There are 5 ways to turn a row about zero (a turn may also mirror it). The second row of each pair is the first, turned, with some noise. The first 35 pairs use one turn. New pairs use 2 turns, one after the other, and a turn may come again.
Known pairs, each followed by its turns in order:
10.7 -26.2 22.9 -1.2 10.5 42.5
-21.5 22.7 34.3 -21.8 -29.7 -7.2
dabi

10.9 46.2 25.3 -33.7 14.9 -11.7
-25.5 18.5 -4.4 -0.4 18.2 56.7
lomag

33.4 -24.2 17.0 34.0 -17.3 -26.7
-2.4 36.6 -24.1 13.9 -25.7 38.3
peko

28.5 -20.5 -6.1 -22.1 32.1 -24.1
30.8 -14.0 31.8 -1.1 13.9 20.2
bubi

-8.9 11.3 42.4 15.3 -23.3 -4.4
25.5 42.2 -8.2 -1.0 -18.7 21.8
melu

-27.1 -3.3 -45.6 29.1 29.4 -40.6
34.5 -36.6 51.3 24.3 12.8 -6.2
lomag

9.3 -32.0 13.9 36.2 -41.0 6.2
17.6 -7.9 -40.6 -21.5 6.4 -36.4
bubi

11.8 -18.8 5.7 -44.6 8.0 -5.4
-32.6 -13.2 -2.7 -37.4 -12.5 -2.4
melu

-46.3 46.3 -6.8 46.5 35.2 -0.6
33.6 -13.0 -40.3 73.9 -5.4 -15.3
melu

40.3 44.0 -45.1 -28.8 2.3 -25.4
-22.2 -23.0 -53.9 53.7 -14.1 -1.5
dabi

17.1 -41.1 11.5 8.2 43.0 -25.9
-5.4 32.6 48.2 27.7 -29.3 -13.4
lomag

-17.2 -1.6 1.5 19.4 -6.6 -44.0
-9.9 -11.3 -41.0 18.3 -26.3 3.8
peko

-9.3 11.2 20.6 13.3 19.6 47.0
-5.0 20.5 4.6 42.5 3.2 -34.4
bubi

-14.2 -34.5 -29.2 15.8 46.8 34.9
-24.5 -6.8 70.1 13.9 1.5 22.0
dabi

-38.5 34.0 -28.6 -14.8 -38.0 -24.4
-6.9 49.9 -18.5 8.9 31.1 -39.6
melu

38.5 -16.5 -13.5 3.5 -30.8 29.1
35.3 8.3 -43.7 18.1 15.9 3.4
bubi

-22.3 38.1 25.8 -33.4 46.8 37.5
-38.0 -50.7 23.9 -17.7 -17.4 -42.9
dabi

-34.6 -25.2 26.0 28.0 2.0 -42.7
-23.2 34.2 -5.3 42.9 -14.8 28.7
melu

-21.8 -38.7 4.7 38.6 46.5 17.8
-4.7 -40.6 -9.3 35.6 1.3 51.6
melu

11.8 10.3 43.1 40.3 45.6 -26.4
15.2 -16.9 -37.2 39.8 30.0 57.0
peko

1.8 -14.7 14.4 -35.9 -40.4 -32.7
25.4 -29.0 -10.6 -28.4 -46.8 14.8
bubi

16.0 5.4 39.4 -0.3 -0.2 -4.1
-4.4 26.3 -5.3 -7.3 -25.2 22.9
lomag

-17.4 6.2 -21.5 -2.8 2.1 -37.4
-21.6 -6.0 -21.1 25.2 -13.8 -22.0
peko

-45.7 -33.9 -38.8 22.8 -13.0 -43.5
42.2 2.7 23.9 16.1 57.6 27.1
dabi

-41.2 -40.0 36.7 23.8 -41.8 -2.6
-2.8 42.2 -22.6 3.1 15.2 57.2
melu

-6.6 38.5 -15.7 -29.4 9.7 2.9
-17.3 15.1 12.7 19.1 -12.1 44.5
bubi

7.3 14.6 44.7 -24.3 -4.0 -47.0
-43.9 7.0 -48.4 -3.9 27.2 4.1
peko

-3.6 44.2 -36.5 23.8 9.9 -15.5
-22.7 -18.8 26.2 46.5 -13.3 3.0
peko

-5.2 -17.7 -39.8 1.1 34.3 -0.6
30.0 9.9 10.0 33.0 -6.1 -23.9
peko

17.8 -32.0 -19.6 -46.2 9.1 -30.8
29.9 -44.1 23.6 -5.6 -4.0 42.1
bubi

-41.6 -46.3 37.7 -31.7 29.4 -10.6
-32.1 12.2 28.6 -31.2 59.3 -30.2
dabi

-43.0 -6.2 45.5 -22.0 28.0 45.8
0.9 59.3 9.5 -53.2 27.9 -0.8
lomag

-40.8 -29.5 -45.7 45.9 14.6 31.5
30.3 -9.9 78.3 11.5 -1.2 35.3
dabi

-4.7 -26.3 26.8 40.5 16.3 41.7
-2.7 16.6 24.3 -55.9 -26.3 -24.2
lomag

9.1 25.7 -29.8 -29.5 4.5 42.2
-50.8 -12.4 -15.0 -10.8 40.5 -12.1
lomag

New pairs, each followed by its turns in order:
2.4 -23.2 43.8 38.3 4.2 11.5
13.3 10.5 -23.0 -2.6 -41.7 32.1
lomag bubi

-6.1 22.9 43.3 -40.9 -46.7 17.0
-30.5 3.4 -5.1 39.9 27.0 46.5
lomag bubi

43.6 35.7 28.8 -14.1 -22.9 23.4
17.2 -39.7 10.3 -23.1 48.2 -15.4
peko peko

21.3 -29.2 5.7 -33.3 44.8 -14.9
23.4 -38.9 -18.5 -43.2 -15.2 4.9
lomag dabi

-16.2 -32.5 -36.8 26.6 -25.6 -6.0
-13.0 -56.3 23.9 7.3 19.9 17.6
bubi bubi

-41.7 -15.7 7.2 -27.4 11.3 31.9
9.3 -11.4 -30.0 -7.1 -42.3 17.2
bubi peko

-6.9 -33.9 2.1 24.5 -14.2 20.4
0.4 27.7 -20.8 12.2 -26.4 -17.2
peko dabi

-43.5 27.6 16.4 -20.8 -12.5 -0.2
26.9 -28.7 20.9 -30.4 10.3 18.9
dabi bubi

22.0 34.3 -35.9 -47.3 -45.0 -10.5
-23.6 -61.8 -40.8 -10.0 -3.7 -18.0
peko peko

18.7 14.6 16.0 34.9 6.2 -25.7
9.9 16.0 38.4 -13.5 0.6 -26.3
dabi peko

24.0 20.3 -27.9 4.7 32.9 -22.6
15.1 2.6 -19.0 13.0 -3.9 44.6
lomag melu

1.4 11.1 33.0 6.0 -36.3 34.1
-53.0 27.0 -2.8 -9.0 -3.5 -13.1
dabi peko

43.6 12.9 26.3 34.3 20.1 17.9
6.9 23.9 -1.9 43.6 17.2 -24.4
peko bubi

-0.1 43.9 12.6 -4.6 -24.1 -31.2
-13.1 18.6 -26.1 26.8 -31.3 32.0
bubi bubi

-21.5 -41.6 -35.2 -29.6 24.6 31.4
-2.3 31.1 29.9 -31.2 -20.6 -52.5
dabi bubi

31.4 0.0 28.9 -18.7 -2.3 4.1
-25.6 10.2 24.7 31.5 -2.8 12.1
peko bubi

-30.3 -37.6 -42.9 15.5 17.5 -27.2
32.2 -47.5 -5.0 11.2 -36.5 26.8
dabi melu

38.2 36.0 26.8 16.8 0.7 25.2
28.6 -34.2 -41.7 -15.4 -6.3 22.4
peko melu

28.2 16.1 -12.0 -47.1 -41.7 -29.1
-35.8 -8.5 -25.4 4.2 59.2 -9.4
lomag bubi

27.4 22.8 -2.3 11.2 26.0 15.0
-13.9 13.0 16.6 -36.3 -12.2 3.7
peko lomag

-6.1 -38.7 3.7 -20.0 5.0 9.9
-31.4 23.5 4.2 19.1 11.0 -4.6
peko peko

40.2 25.0 -25.5 -44.0 13.0 -16.2
13.0 33.7 -15.7 55.3 11.8 -28.5
bubi bubi

17.1 -30.3 2.2 -8.4 -14.0 18.5
11.0 2.3 4.5 -21.8 -18.0 -38.6
peko melu

15.1 21.4 21.9 40.9 -9.9 11.9
-19.8 10.6 -18.3 -36.2 7.1 -27.7
peko lomag

-23.0 21.8 -17.1 27.7 -11.2 7.5
-21.1 -4.5 -13.4 3.4 -11.3 46.3
melu dabi

17.1 14.3 -40.8 -45.7 3.3 23.7
-24.3 -24.2 -50.4 6.0 31.6 18.0
peko peko

-2.1 -8.0 7.3 -45.1 -10.5 41.0
-30.8 -23.4 -9.8 -33.4 12.7 -25.1
melu melu

25.7 -6.8 -1.2 -22.9 21.1 -8.8
13.0 15.7 3.6 -11.0 15.7 26.6
bubi peko

8.8 21.5 19.7 16.1 -27.2 -33.8
17.1 31.9 11.4 14.9 -37.1 -1.8
lomag dabi

-2.6 -32.6 -42.5 -16.1 -47.0 35.1
-31.0 36.1 52.3 5.5 41.3 6.9
melu lomag

24.7 44.2 23.7 23.3 -29.6 -0.1
10.4 -2.5 56.1 -17.6 -8.2 -34.4
peko dabi

34.0 22.8 33.1 46.2 -25.3 29.8
46.2 -29.9 -32.2 -48.1 9.2 28.9
peko melu

36.6 40.8 -23.8 -28.7 -1.8 -19.3
-36.5 4.2 -61.7 2.4 10.2 -6.1
melu peko

-47.4 29.8 -42.0 23.6 -26.5 -33.3
-35.1 29.4 22.6 21.6 -46.2 -51.3
lomag lomag

16.8 31.6 2.4 -40.6 19.7 3.0
-4.6 -16.9 -26.3 34.2 -26.5 1.2
peko melu

-21.0 -1.4 -13.2 -16.0 10.4 43.6
14.3 11.5 1.6 41.1 21.5 25.1
bubi melu

-2.1 12.3 46.3 -47.1 0.8 33.2
14.3 -36.5 -35.0 -12.6 -51.4 13.7
bubi lomag

9.6 -27.9 -32.4 18.9 -0.4 11.4
-32.8 1.1 34.8 -32.6 4.9 2.3
melu dabi

15.7 -34.0 -22.1 -44.3 -31.0 8.5
0.0 43.8 28.4 19.7 -24.5 29.2
bubi dabi

6.7 8.3 -10.4 -31.2 20.4 20.4
0.7 -8.1 -32.4 29.2 -11.8 -5.7
lomag melu

28.4 42.7 8.0 -7.2 26.7 46.5
6.3 -44.3 -14.3 -30.4 -38.3 27.8
bubi dabi

36.1 41.6 -6.6 8.9 15.0 4.5
34.3 -32.6 -1.7 -4.8 19.3 22.8
peko peko

1.9 11.8 -22.9 -43.5 -38.0 -13.7
29.9 -0.9 27.7 42.4 -21.9 -2.1
lomag peko

-27.0 8.0 28.5 18.4 34.3 4.5
32.0 20.9 15.9 27.7 -33.8 -0.3
lomag bubi

-16.1 -1.6 42.9 44.0 31.1 4.3
8.3 6.4 -60.1 17.9 31.8 -9.5
melu bubi

-38.5 23.5 -34.8 -9.4 -25.3 24.5
5.5 -0.9 -33.8 21.8 49.0 8.6
bubi melu

44.8 -19.4 -42.5 -37.3 -15.3 -30.9
-57.5 35.5 -8.1 -17.4 49.7 -7.7
dabi bubi

33.3 -32.8 -1.7 3.7 -22.3 40.7
-13.3 8.7 -4.4 31.3 -4.7 59.9
bubi dabi

3.6 17.9 19.3 -14.7 18.6 -12.6
19.4 20.4 -0.7 -13.1 -12.9 8.1
bubi melu

